The rows of a group lie close to one hidden flat surface of 11 dimensions, which may be shifted away from zero. Surfaces can cross.
Some rows, each with its group after it:
[ -4  -9 -16  -7 -32 -14  -7 -17   0  -4  -9   9  -2  18 -14   2 -18   5
  19  -4]  (2)
[-21 -12 -31  -6   0  15 -14  18  -4  -4 -10  15 -10   7   4 -23 -30 -12
  -5 -10]  (3)
[-5 28  1 -6 -3 14 17 15 -9 12 11 -1 10 -7  3  7 -7 -3 -6 -5]  (1)
[  1   6  -2   8 -15  23  13  21  38  -8  -5 -18 -34 -22  11  -6 -36 -23
 -12  21]  (4)
[ 19  -8  15 -20   4 -22 -14 -16   0  -7  18   6 -10  -6 -15  12 -11 -17
  -2   8]  (1)
[ -1   6  -8   8  -4  -3   3  12  -7 -10   7  14   0  12  -5  -4  -7   8
  14  14]  (4)
[-24   1 -22   3  12  -7   7  -2  -2 -19  17  -6   9  -5 -11  10   3 -24
  16 -16]  (4)
[ -8  -7 -21 -15 -18 -16   9  17  -7 -15 -20 -25   6  10   0   2  16 -30
 -13  15]  (0)
[  3   6  -7   1 -11 -25   6  26 -18  17   1  32  16   3 -13  17   6   3
  33 -11]  (0)
[  2  16   0 -11  -1 -17  28  -8  25   1   9   7  18  -9  -9   2 -12 -10
  16 -19]  (3)
[-19   4   1   0  -3  27   1  23 -10   1  -4   3  -6  10  10  10  12  -3
   1   3]  (4)
[-30   7 -19   0   4  29  -6   6  -6  -8 -10  21 -22 -13  -3  -6 -27  18
  18  -5]  (2)
[-12   6 -12   5  -3  26 -14   4 -30  10 -12   9  -7   8   9 -15  -5  29
 -14  -4]  (3)
[ -6  -1  -1   4   2  -8   1   4   3  -5   0   2  -2  -8  -2  11   0 -29
   1  -2]  (1)
[ -4  -3 -30   0   9  -7  -8 -10   1 -30 -22  -1 -47  -7  -1  11  14 -11
   3 -15]  (2)
[-13 -10   8 -15   7  20   1   0  20 -16  -4  -7 -15 -14  -1   4  -1  -7
  10   5]  (0)
[  5  12  -9  12 -18 -10   4   3  -5  16  19 -22   8 -10  -2   5 -14 -13
 -10   3]  (2)
[22 18 13  2  0  2 17  4  6 14  5 16  2  3  6  1  8 35 12 -6]  (1)
[ 13  46 -22  11  13   1  30 -27  17 -14  10  14 -12   7  11 -11  -4  20
  -9 -39]  (4)
[ 43  -5  31  18  12 -24  -8  -4  -2  12  17   0  11  10   5 -10  14  23
 -10  20]  (2)
[  2  -3   0 -18  -8  -8  15  23  20  -3  -9  23  -2   5  -7  11  -2 -14
  26   0]  (0)
[-11  -7   7   0  -3 -10 -23  -1 -29   7   0   4   4  -6 -10  12   1 -23
 -11   5]  (3)
[-12 -12 -11  -5  10   6  -1   6  17 -13  12 -10   7   6   7 -20 -18 -24
 -12   0]  (0)
[  8   0  19  20   5 -14  -6  -7  14  13  41   9  11 -14 -11  -3 -45 -23
  -5   8]  (0)
[-17 -18   7  -8 -18  -2 -21  -1 -20  10 -10 -11  10   6  -2   5  -4 -38
 -24   8]  (1)
[-29  -4  12  15 -13   5   4 -11  -4   1  -5 -22  19 -11 -11  21  20  -7
  22   9]  (3)
[-12   5  11 -18 -17   5  20  12   8  20   6 -22  32  -4   5  14   5 -31
  -8  -9]  (0)
[ -5  -9  19  12  19 -20  13   7  33 -30 -16   9  -2 -17  -8  11  15 -29
  25  17]  (2)
[  0   4  15 -30 -24  -1  -2   3 -19  21  -3   6   3 -10 -15  33   8  -3
  15  -2]  (2)
[ 10  -9  24 -13  11   7 -12  10   6  -2  -1  17 -24 -17  -6  18  -6 -13
   4  11]  (0)
[-13 -24   1   6   8   4 -10  -1   3   0   7  -6  17  16   2  -6  11  -3
   6  -3]  (2)
[-18  -5  -3  16  -4  30 -12  20  -4  17  27  11   8   9   4 -11 -39   0
   6  -2]  (3)
[ 13 -13 -12 -15 -19  -8  -1 -12  34  -3 -27   3 -18  -1  -4 -19 -31   4
   4  -1]  (1)
[  0  -6  -2  -5  14  -9 -10   1  -9   0   1   6   3   2   2   0   3 -23
 -16 -12]  (3)
[ 29  -8  -2  -4   6 -24   2 -11  24 -12   2   2  -8  11   4 -15   1   3
  -8  -4]  (4)
[ -9  -8 -16  11   0   1  -2 -27   7 -23  -7 -13  -2  14  -3 -16   4  21
   9   5]  (1)
[ 15  21 -11 -27   5 -19  27  -3  -6   9   2 -25  15 -25  -9  12  32  24
  13 -16]  (4)
[-19  -8   1   1  -9  -6  -3  -4  -9   7  -2  -4  19  -1  -8   8   7 -17
   6  -6]  (4)
[  5  19   0  -6   4   0  19   4   9  13  18   3   9 -14  -2   2 -13  -5
   3 -17]  (4)
[ -2  -9  -1  13   7 -12 -12 -19   4 -16  18   1 -10 -15 -19   3 -20   1
  18  12]  (3)
[ -3 -10  18   4   3   4 -12  -2  -2   0 -13  14  -7  12   8   8  12 -14
  -9   1]  (0)
[-12  -7   4   5  12  15 -26 -18 -26  12  -3   0  -2 -13  -2  -3   2  27
  -4  -3]  (4)
[-11  11   2  -4  21 -14   9 -27   7 -45  -7   7 -11  -4 -12   0   9 -16
  -2  10]  (2)
[-22 -20 -19 -10  15  24   8   3  25 -14  -1 -12   2  19  13  -2  22 -15
   7 -31]  (3)
[ -2  13   9 -37 -15  10  17 -16   8   1  19 -11  10 -16 -22   5 -22  16
  22   7]  (1)
[  3  14  23 -25  14   3  14  -7 -12  13  18  -4  29   6   4  14  26 -10
 -18 -13]  (2)
[  0  -7   6  13 -11  23 -16  10 -11  14  32  -9 -11   8   5  21  -7  -8
   2   7]  (3)
[  6   7   5  11   5  -6  -9   3 -11  -1   6   2 -16 -17  -5   7 -13 -15
  -8  16]  (0)
[ -8  -6  15 -16  -8   0  14   5   8   2 -14  -2  13   2  -5  20  26  -7
  22  -4]  (2)
[ -9 -10  -7  -4   5  11  -9   8  -7   1  -5 -18  -5 -20  -3  -1   3   7
   4  12]  (4)
[-39  -3 -23  17  13  15  -1 -12  -1 -18  23 -27  14  -4  -3  -6  -7 -24
  -3  -7]  (1)
[ -8  14   8  18 -14   4  14   5  10   0 -19  20  -6   5   3   8  -4  -6
   7   4]  (0)
[ 27 -17  22  14 -12 -23  -6   9  22  14 -13  32  -5   9  -4   7  -5  10
  23   7]  (1)
[ 26  13   5 -15  20   6   3  13  -2   0   1  17 -24  -9   8  -1   0  16
 -11  -4]  (0)
[  2  -9   4 -24  -6   9   5  -1  25  20  -1 -17   3 -14   7   2  -7 -23
 -11 -29]  (1)
[  4  12 -10  11   1  -9   6  -8  -1 -10   1  -9  -6 -13  -5  -5  -8  11
   4   8]  (0)
[-17  13 -14   5 -10   3  21  14  10  -2   9  -9  12  -6   0   5 -14 -26
   7  -4]  (4)
[-15   5 -15  13 -13  12   9  13   4  14  -1   4  16  18   8 -19 -15   8
  -2 -12]  (2)
[-26 -12  -2  -3  -5  -2  -3  25 -13   0 -18  20   3   2  -9  26  18 -28
  25  -6]  (0)
[-19 -11 -13  20 -21  -8  -6 -18 -13  -6 -10 -27  20  16  -5  -7   8   3
   2  18]  (2)
[  7 -15  14  -8  21   8 -34  16 -20  13   9  23 -17 -11   1   1 -16  -5
 -12   3]  (3)
[  0   1   1   7  14  -1 -12 -18 -19   3   4   7   2   6   2  -3   8   5
 -11 -18]  (4)
[-10   5 -18  -4 -25 -16  17   1   7  -7 -21  -8   7  10   2   2   5 -30
  -6  -8]  (3)
[ 11  -7  24  -6 -36  -2  -7  -3   9  31 -20 -25  -5 -38 -10  18  -6   2
   8  13]  (1)
[-12  -5  -4   1  16   5  -2  -7  13  -8  18   0  -1 -15  -9   3  -9  -7
  14 -10]  (3)
[-14  -1 -17  -8 -20   2  -3  17   1   2  -8  10  -9 -17 -14  -4 -43  -8
  14   9]  (3)
[ -4 -15   3 -16 -23   0   5  -2  32  19 -10 -12   9  -7  -3  -4 -20 -22
   1 -16]  (1)
[-13 -18   4  14   6   8 -26  -5 -22  15  36 -22  18  -8 -10  -9 -14   7
   1  15]  (2)
[ 22  50  -3  12  -6   3  47  17   7  28  -4 -11  15   7  34  -1  25   7
 -34 -34]  (1)
[ -2  38 -12   7   1  13  22  15  -8 -10  17   2 -16 -10   5  16  -5  -9
  -4  -3]  (4)

New rows. What belongs after each?
[ 29  -3   1  10  -3 -13 -18 -14   4  14   2  -3 -14  -3   6 -24 -29   5
 -32   4]  (1)
[  4  -4  13  -1   7 -16  -5  -7  -7   5  -1  11  15   3  -4   3  10 -12
  -7  -5]  (3)
[ 10  -6   9  -8  -4  -1 -22 -24 -18  -1  -1  -8 -12  -4  -7  -4  -3  20
 -12  17]  (1)
[-10  18  -7   7   2   4   5   5  -8 -14  13  -2 -21 -24 -11  18 -13  -7
  13  10]  (4)
[ 18   6  -8  -8  -1 -21   9  25  -4  17  17  15  21  12  -2  -8  -6  -1
   1  -9]  (0)
[-24 -12 -19   2  15  -1  -3 -22   9 -24  -6  -1   2  -6 -11  -9  -3   5
  21 -11]  (3)
[ 10 -12 -18   0  -2  -2 -11  -4   5 -21  -4  -9 -37   9   3   8   8  -9
  -5   1]  (3)
[-15  -2  -4   8 -14 -23   7   2   7 -15   1   3   9   7 -13  10 -10 -39
   9  11]  (1)
[ 13   3   1 -12   4  -1   8  -8  -2   1  -4 -11   6  10   8  -3  27   9
 -13  -8]  (0)
[ -8 -12  -4  -2  32  29 -25  19 -22   2  15  -3 -16 -24   3 -12 -10  20
  -2   9]  (4)
[-24   4 -13  10  12  20   7 -27   1 -18 -21 -15   2  -3   2 -13  25  42
  14  -6]  (3)
[ 23 -20  22  21  28  11 -18  -5  14  -5  11  11 -12  16  16 -11  15  28
  -4   6]  (3)
[ -2  -2 -13  20  16   8  -8  -3   8  -7  31   2  -2   9   9 -14 -22 -10
 -13 -10]  (3)
[  9  -2  20  -2  -3  -6  -5  -6  -3  -3 -12   1 -10  -2   1  16  16  -8
  -7  13]  (0)
[ 8 -3 23  6 -8 10 -9 -6 -7 27 -9 34 12 24  6 -8 -9 27 -1 -7]  (4)
[ -9   8  -3 -10 -10  -2  -5   7 -25  17  -5  11  10  -3  -4   3 -10  -8
  -8  -7]  (3)
[-40   7  15   8 -12  36   4  24 -13  24 -13  13  12 -14  -1  19  -5  -2
  20  -2]  (0)
[ -4  16 -15 -19  13   9  -7  -8 -22   5  20  12 -15 -26 -14   6 -21   9
   5 -21]  (3)
[ 11  -2  10   1 -11  -8  24  -4  39   5   2  15  22  26   3  -8  -2  13
  25 -10]  (3)
[ 19   0 -18  11 -16 -26  -2 -18   9 -14   0  13  -5  37   0 -18 -15   9
  -4  -1]  (3)
[  5  16  17  13   6  -7   9  -8  -6  16   4  14  10   1   3  20  22  -2
   2 -26]  (0)
[  8  -2   7  -9  -3  -7  -6  22 -14   4  -1  10  -8  -6  -2  12   0 -17
  -8  14]  (0)
[ 16 -17   2  21  -7 -14  -3  -6  30 -12  10  12  -1  26   0 -16 -20   3
  12  12]  (3)
[-38 -11 -12  -4  13  -4  -6   3  -8   3 -12  23  31  -1  -8 -25 -23 -12
   2 -14]  (3)
[ -4 -12  -2   2  -4  -1   7  -7  34 -10 -15  24   9  10  -9 -24 -20  34
  39   4]  (3)
[ 10 -16  -5  -4  -9  -1 -11   4   7  -1   5   5 -11  30   8   4   2 -20
  -4  -7]  (3)
[ 18  -3  23 -31  -6  -6   0 -18   5  10  28  -5  10  -7 -18   9 -11   5
  11   5]  (1)
[ 12  -9  17  -4 -25   6   0  -3  16  10 -27   4  -6   8   2  -1   3  20
   9  14]  (4)
[ -8 -16  23  12  29 -14   4   8  25   9   4  19  38   1   5 -17  -4 -29
  -5 -11]  (3)
[  3   6 -12   5  -2  -1   7  21   5 -15  17  20  -3  12  -7  -4 -19  13
  27  16]  (4)
[-21  10  -5  -7 -22   5   4 -11 -17  -1 -11   6  11   7 -13   3  -8  10
  11   7]  (2)
[ 19  15  17   9  27 -35  19 -17  14  -7 -18   6  20  -9   5 -17  22   1
 -18  -5]  (3)
[  6  -9 -18 -13  11 -38  -5  35 -19   6  17  16  13   7  -9  16  11 -39
   7 -18]  (0)
[ 17 -18   5   3  11 -11 -29  -5  -5  -6  11  16 -23  -4  -7   1 -14   1
   4  11]  (3)
[-14 -27 -26  -3   8   5 -13 -10  24 -18 -13   6 -11  12   6 -31 -26 -13
 -10 -18]  (1)
[  6 -23  10 -20  22  -7 -27 -15 -10 -10  -6  21 -18  -7 -15  11  15  13
  17  -7]  (3)
[-22  -3  -7  11 -17 -14   0 -18  -1 -22   7 -16  11   1 -20  -1 -13 -16
  13  22]  (1)
[ 22   0   0   4 -16  -5  -9  10  -9   4  -1  -4 -17  20  14   9   6 -20
 -28   4]  (3)
[ -5 -13   2  -2   4  -1   0  -5   5 -12 -16 -12  -1   3   1  13  36  -4
  11  -4]  (2)
[ 11 -10   7 -17   5 -21  -2 -12   8 -21  10  23  -1  21 -15   6   3 -11
  13   2]  (1)
[ -2   8   4 -10 -15  -7  23   8  18   6 -26  14  14   1  -1  -6   1   6
  14  -3]  (3)
[ 23   6   3 -13 -13   1  11 -21  19  11   1  -7   7   8   3 -20 -14  31
  -6  -7]  (1)
[ -6  12   2  24   7 -18  -4  13 -16   2   1  27  -6   0   1  18   1 -32
  -2 -13]  (0)
[ 15  19  20 -11   5  -3  17   5   4  11  21   0   5 -21  -8  13  -2   1
   7   1]  (2)
[  4  14   6  17  18   4  11  11  -8   5  -7  -9  12   8  22  -7  33   3
 -26  -1]  (2)
[-17 -19 -13 -10   7  22  14   3  37 -13   3 -12   3  23  12   4  21 -19
  14 -33]  (3)
[-12   4  -3 -11  -7  15  12  29   9  -2  -8   6  -4  -5   3   3 -10 -25
  -4   3]  (0)
[ -5 -14 -10   4  -6  13   6  -2  22  -8 -15   6   5  28  12 -25  -3  19
   7  -5]  (4)
[-13  -8  13   7  -3   2  -3   2   2   5   0  -4  11  -6  -5   9   4 -10
  10   7]  (3)
[  8   8  17   3 -36 -18  16   5   6  23 -13  -6  24  12   0  12   6  -9
   6   7]  (1)
[-14   7  -4   5   4   3   2   8 -11  -8 -24  13 -10   4   7   3  11 -12
 -11  -4]  (2)
[  5  -5 -15  24   2 -31 -13 -12  -6 -21   3  -1  -5   5  -9  -9  -9 -10
  -2  14]  (0)
[ 11  -8  27   8  -6  -9  -1  -6  20   0  -6  21  -3  14  -1  -1 -14 -14
  -1  11]  (0)
[-16  -2  -6  24   0   8 -19 -13 -17  -1  -9  -2  -3   4   5 -13  -8   7
 -15   5]  (4)
[  3  12   6 -24 -18   6  31  19  20  21   8  -5  28   2   4  -4  -9  -2
   6  -6]  (0)
[-16   2  14   0   1  26   1   1 -17  17   1 -12  10  -4   3  21  29  10
   4  -8]  (3)
[ 16  -4   6 -13   9 -13  -6   0   6 -14  -5   3 -22   0  -2  13  10 -18
  -6   5]  (0)
[-17  -4  -8  32   7 -14  -7 -22  -1  -8  16  -7  13  -1  -7  -4  -6  -7
   9  -7]  (0)
[ -8   5  -1 -38  -7  11  -8  -7 -18  -2   3   6  -6  -4 -13  -5 -23  -3
  -7  10]  (1)
[ 11  -1 -18  -7   6   1  -8  -2  -1  -4  20   2 -17  20  11   4  -5 -20
 -19 -22]  (3)
[ -4   0  -5  -4 -19   7  -3  17 -14  25 -10  -6   4   8   8  12  12  -6
  -5 -17]  (2)
[  1   6   0   0   4  15  -1  21   5   7  11  25  -8 -17  -5  -8 -32  23
  21   9]  (0)
[ 31  17  16 -19 -16 -13  10 -17  -3  11  12   5  13  21  -1  -7  -4  19
 -10   5]  (1)
[-13 -16  -3 -13  -5  -3  -4   6  -4  10  11 -20  27  -2  -9  -1   3 -12
   6   4]  (0)
[-22   5  -5  13  29  36 -14  10 -10  -6   0  14 -19  -5  12  -7  -7   3
 -13 -10]  (0)
[-22   2  -8   6  -5  26   5  25  -4   4   3   3   3   0  -1  -2 -15   7
  16  13]  (4)
[-15  18  -7  -1  -9  10   9   8  -1  10  11 -19   6 -28  -1   1 -25 -18
 -11  -1]  (1)
[ -7  11   8  16 -12  -7   9  -5  10   1   6  -5   6 -17 -10  11 -19 -18
   7   8]  (0)
[  0   4 -21  12 -13   2  -6  -4  -7   8  15 -14  -6 -10  -2  -6 -25   9
   4   0]  (2)
[  0  18   7  39 -26  -3  -5 -21  -8   5 -10  22  -9  25   9  -6 -25  -3
 -23   4]  (4)
